There are 9 hidden switches. A switch that is on adds its own fixed numbers to the row, and there is some noise. The rows also spread widely along 11 directions, which tell nothing about the answers.
In the rows, 128 means zero.
Known rows, each followed by its switches (1 for on, 0 for off):
[145 106 147 122 127 137 106 122  87 203 115 199 170 168 119  90 153  55
 159 166 134 139  95 158 148] -> 1 0 0 1 1 0 0 1 1
[157 138 146 139 126 127  87 148 172 212 181 122 172 158  94 121 145 109
 154 109 162  73 133 175 110] -> 0 1 1 0 1 0 0 1 1
[117 103 122 129 139 123 111 100 113 139  93 174  82 172 119  76 157 105
 125 140 142 174 134 125 172] -> 1 0 0 1 1 0 0 1 1
[131 169 188 126 139 107 122 128 196 188 105 145 103 150 132  80  98  87
 133 185 150 166  99  84 125] -> 1 0 0 0 1 1 0 0 1
[137 161 121 124 163 152 102 124 160  55 158 147 111 155 183 107 147 123
 113 118  73 170 159  91 127] -> 0 0 1 0 1 0 1 1 0
[155 155 133 106 105 160  91 142 114 137 183 150 102 161 104 121 130 113
 172  90 143 119 141 149 150] -> 0 0 0 0 1 1 0 1 1
[121  98 121 122 138 126 122 139 126 161 100 153 123 136 134 133 152 106
 120 146 151 125 129 139 150] -> 0 1 0 0 0 0 1 0 0
[176 150 181 145  95 132  94 118 141 176  83 135 142 192 109 123 117  67
 186 137 175 193  82 118 159] -> 0 0 1 1 0 0 0 1 1
[114 137 108 151 182 125 126  99 113 135 198 166 193 157 176  43 168 137
 115  72 128 106 155 130  86] -> 0 0 0 0 1 0 0 1 1
[100  89 103 150 173 117 137 114 113 160 137 157 156 149 134  87 176 137
  92 103 143  81 175 159 123] -> 1 0 0 0 1 0 0 0 0
[146 127  94 129 100 125 101 138 176 169 174 128  79 125  89 109 180 112
 129 112 190 174  93  97 128] -> 1 1 1 0 1 0 0 1 1
[167 165 174 140 125 119  78 119 180 148  92 111 119 196 110 125 145 111
 175 119 149 133 156 146 141] -> 1 0 0 0 1 0 1 1 1
[132 140 155 101 111 104 124 116 157 168  94 145 113 108 137  94 109  87
 138 184 160 197  56  73 132] -> 0 0 0 1 0 0 0 0 0
[121 140  93  56 129 105  51 189 153 165 152 127 127 102 143 150 139  68
 137 113 136  92 130 174 115] -> 1 0 0 0 1 0 0 1 1
[144 113 126 143 136 123  97 140 156 190 122 131 128 165  92 101 145  87
 127 115 156 143 126 138 143] -> 1 0 1 0 1 1 0 0 1
[115 117 142 166 158 101 141 134 157 189 125 120 174 145 129  89 111 101
 101 120 152 140 100 120 114] -> 0 0 0 0 0 0 0 1 0
[152  70 105 194 159 136 131 138 107 195 128 137 210 177  83 109 153  72
 107 102 110 145 106 158 131] -> 0 0 0 0 1 0 0 0 1
[ 95 119 121  79 142 120  83 168  89 165 117 171  96 163 138 125 123  91
 144  94 166  66 177 202 177] -> 0 0 0 0 1 1 0 1 1
[148 148 166 103 125 112  98 139 159 191 140 134 162 129 116 113 115  90
 158 148 142 109 100 143 112] -> 0 0 0 0 1 0 0 1 0
[132 141 121 122 121 126 105 150 160 136 128 122 104 139 129 128 133 105
 132 107 155 149 130 115 132] -> 1 0 0 0 0 1 0 1 0
[131 152 128 171 159 139 140 120 167 152 190 145 173 149 151  63 124  99
 102 125 108 184  88  75  90] -> 1 1 0 0 0 0 0 1 1
[150 101  87 166 106 151 140 107 164 100 148 126  54 148  98 137 199 171
 106 136 154 160 158  99 136] -> 0 0 0 1 0 0 0 1 1
[154 160 135 105 124 159 116 139 127 118 188 179 164 127 178 131 165  92
 152 148 103 131 118 115  92] -> 1 0 0 0 1 0 0 1 0
[130 136 115 126 116 163 109 130  89  87 153 134  81 177 115 148 141 153
 143  54 141 116 183 162 183] -> 0 0 0 0 0 0 1 1 0
[127 123 143 146 148 128 106 132 119 128  97 101 126 179  95 127  74 111
 125  81  99 131 150 164 183] -> 0 0 0 0 0 0 0 0 0
[122 176 137 104 139 111  90 132 165 166 161 104 121 132 120  81  94 117
 129  83 150 139 113 123 131] -> 1 0 0 0 0 0 1 0 1
[122 139 102 135 142 151  98 127 102  61  98 152  80 191 169 122 131  87
 122  84 109 212 150 107 182] -> 1 0 1 0 0 0 0 1 1

New rows, each followed by its switches (1 for on, 0 for off):
[122 148 144 109 143 101  91 113 203 174 134 117  88 126 107  58 114 123
 110 161 137 164 105  99 134] -> 1 0 0 1 0 0 1 1 1
[143 116 143 161 149 110 106 122 185 162  89 101 128 174 111 124 155 128
 126 132 147 120 160 143 130] -> 0 0 0 0 0 0 1 1 1
[108 136 106  47 129 123  84 165 110 155 130 180  96 105 164 119 141  58
 132 148 137 151  98 131 148] -> 1 0 0 0 1 0 1 0 1
[109 130 111  82 101 127 117 122  85 133 119 190  70 132 169 106 151  85
 147 129 197 188  97  98 170] -> 0 0 1 0 0 0 0 1 1
[132 163 170 126 124 133 113 156 164 155 116 129 107 158 127 131  86  89
 140 139 137 146 119 120 148] -> 1 0 0 0 0 1 0 1 0
[106 180 161  25 121 124  63 175 149 174 124 176  80 110 173 125  72  57
 148 182 141 115 112 141 156] -> 1 0 1 1 0 1 0 0 1
[117 103  84  80 175 121  77 141 146 129 128 159 136 105 162  94 180  96
 104 150  86 112 154 133 113] -> 1 0 0 0 1 1 1 0 0
[101 178 131  76 146 107 105 138 154 144 191 151 155  93 205  83 125 118
 133 117 156 105 113 107  77] -> 0 1 0 0 0 0 0 1 0
[101  77  39 110 174 123 108 136 136 148 182 170 118 100 136  56 199 107
  59 125 115 167 115 105 116] -> 1 0 0 1 1 0 1 1 1
[156 109 110 117 125 129  98  89 149 101 121 149 114 131 136 100 196 120
 142 151 124 167 129  98 122] -> 0 0 1 0 1 0 0 1 0
[131 133 143 111 120 104 107 127 183 191 125 126 104 125 119 114 162 132
 140 156 191 105 132 134 115] -> 0 0 0 0 0 0 1 1 1
[143 141 144 153 119 169 129 124 137 134 176 150 115 165 114 122 131 123
 127 126 120 144 130 124 152] -> 1 1 1 0 0 0 0 1 0
[109 133 141 141 161 108 121 103 118 143  99 172 130 187 171  75 161 112
 137 109 162 133 162 132 134] -> 1 0 0 0 1 0 0 1 1
[124 155 123  82 119 154  85 132  85 125 181 181 102 159 149 115 151 109
 159  88 145 102 159 166 158] -> 1 0 1 0 1 0 0 1 1
[123 118 144 115 127  98  97 150 176 201 119  97  79 142  58 123 112 130
 124 116 174 101 135 165 169] -> 0 0 0 0 1 0 1 1 0
[139 143 128 129 131 128  97 126 138 143 130 140 118 164 120 108 138 104
 146 105 138 143 134 133 142] -> 1 1 0 0 1 0 0 0 1
[ 96 145 148  99 161 108  99  88 134 137 131 155  76 162 130  53 121 144
 128 124 130  94 180 153 159] -> 1 0 0 0 1 0 0 1 1
[106 136 112  92 148 119 111 149 160 121 157 136  92 108 145 111 115 114
 100 137 107 133 127 115 128] -> 0 0 0 0 1 0 0 1 0
[141 123 131 126 107 144 121 131 127 170 153 147 121 144 109 145 156 134
 152 133 164  79 150 163 134] -> 0 1 0 0 0 0 0 0 1
[132 122 121 143 157 111 119 145 188 147 104 141 168 131 190 114 171  85
 110 153 156 158 118  86  83] -> 0 0 1 0 0 1 0 1 0
[168 110  81 175  99 160 135 125  95 157 189 170 161 163 114 111 226 104
 152  73 187 171  99 110 108] -> 1 1 0 0 1 0 0 1 1
[149 126 159 116 114 174 111  96  71 164 175 183 144 167  94  84 136 108
 159 127 117 121 119 160 178] -> 1 0 1 0 0 0 1 1 0
[154 141 153 145  95 126 131 163 230 171 107 125  42 141  94 161 131 102
 121 204 172 196  87  76 140] -> 0 1 0 1 1 0 0 1 1
[145 157 111  84 119 148  66 156 147 120 166 119 103 133 121 140 120  96
 139 108  98 136 132 145 146] -> 1 0 0 0 0 0 1 1 1
[131 154 127 143 129 137 125 173 169 147 136 137 118 153 154 133 121  74
 119 126 148 183 103  91 120] -> 1 0 0 0 0 1 0 1 1
[159 138 120 126  90 156  95 181 147 104 117 128 102 164 151 238 175 112
 165 107 169  98 179 170 144] -> 0 1 1 0 0 0 0 1 0
[138 177 194 131 112 103 107 156 197 206 107 100 105 166 100 118  64  97
 158 130 192 137 102 124 142] -> 0 0 0 0 0 1 0 1 1
[156 166 131 175 116 161 149 145 145 105 185 134 118 178 135 135 150 140
 140  65 170 158 142  92 116] -> 0 0 0 0 1 1 0 1 0
[114 101 122 149 198 111  74 167 166 167  79 104 124 196 100 106  95  84
  92  85 107 121 174 177 183] -> 0 0 1 0 1 1 1 0 1
[130 137 137 137 116 164 134 139  57 161 151 202 152 179 153 113 136  73
 151 109 158 162 103 135 157] -> 1 0 0 1 0 0 0 1 1
[ 92 166 118 126 147 156 143 127 130  78 174 190  25 170 175  76 132 147
  99 108 144 179 167  77 157] -> 1 0 0 1 1 1 0 1 1
[ 87 128 119  60 164  89 100 139 182 135 117 165  92  84 195  98 150 109
 105 192 128 106 141 111 107] -> 0 1 0 0 1 0 0 1 0
[120 139 112 115 132 143 113 147 138 133 167 161  78 152 131 109 148 117
 121 111 143 133 151 125 139] -> 1 0 0 0 1 1 0 1 1
[170 149 160 111  89 121  81 130 192 141  74 124  50 165 105 139 145  92
 176 161 181 185 116  96 158] -> 0 0 1 0 1 1 0 1 1
[121 120 138 108  92 128 131 120 123 168 130 153  70 133 104 132 160 142
 143 143 195 101 144 146 158] -> 1 0 0 0 0 0 0 1 0
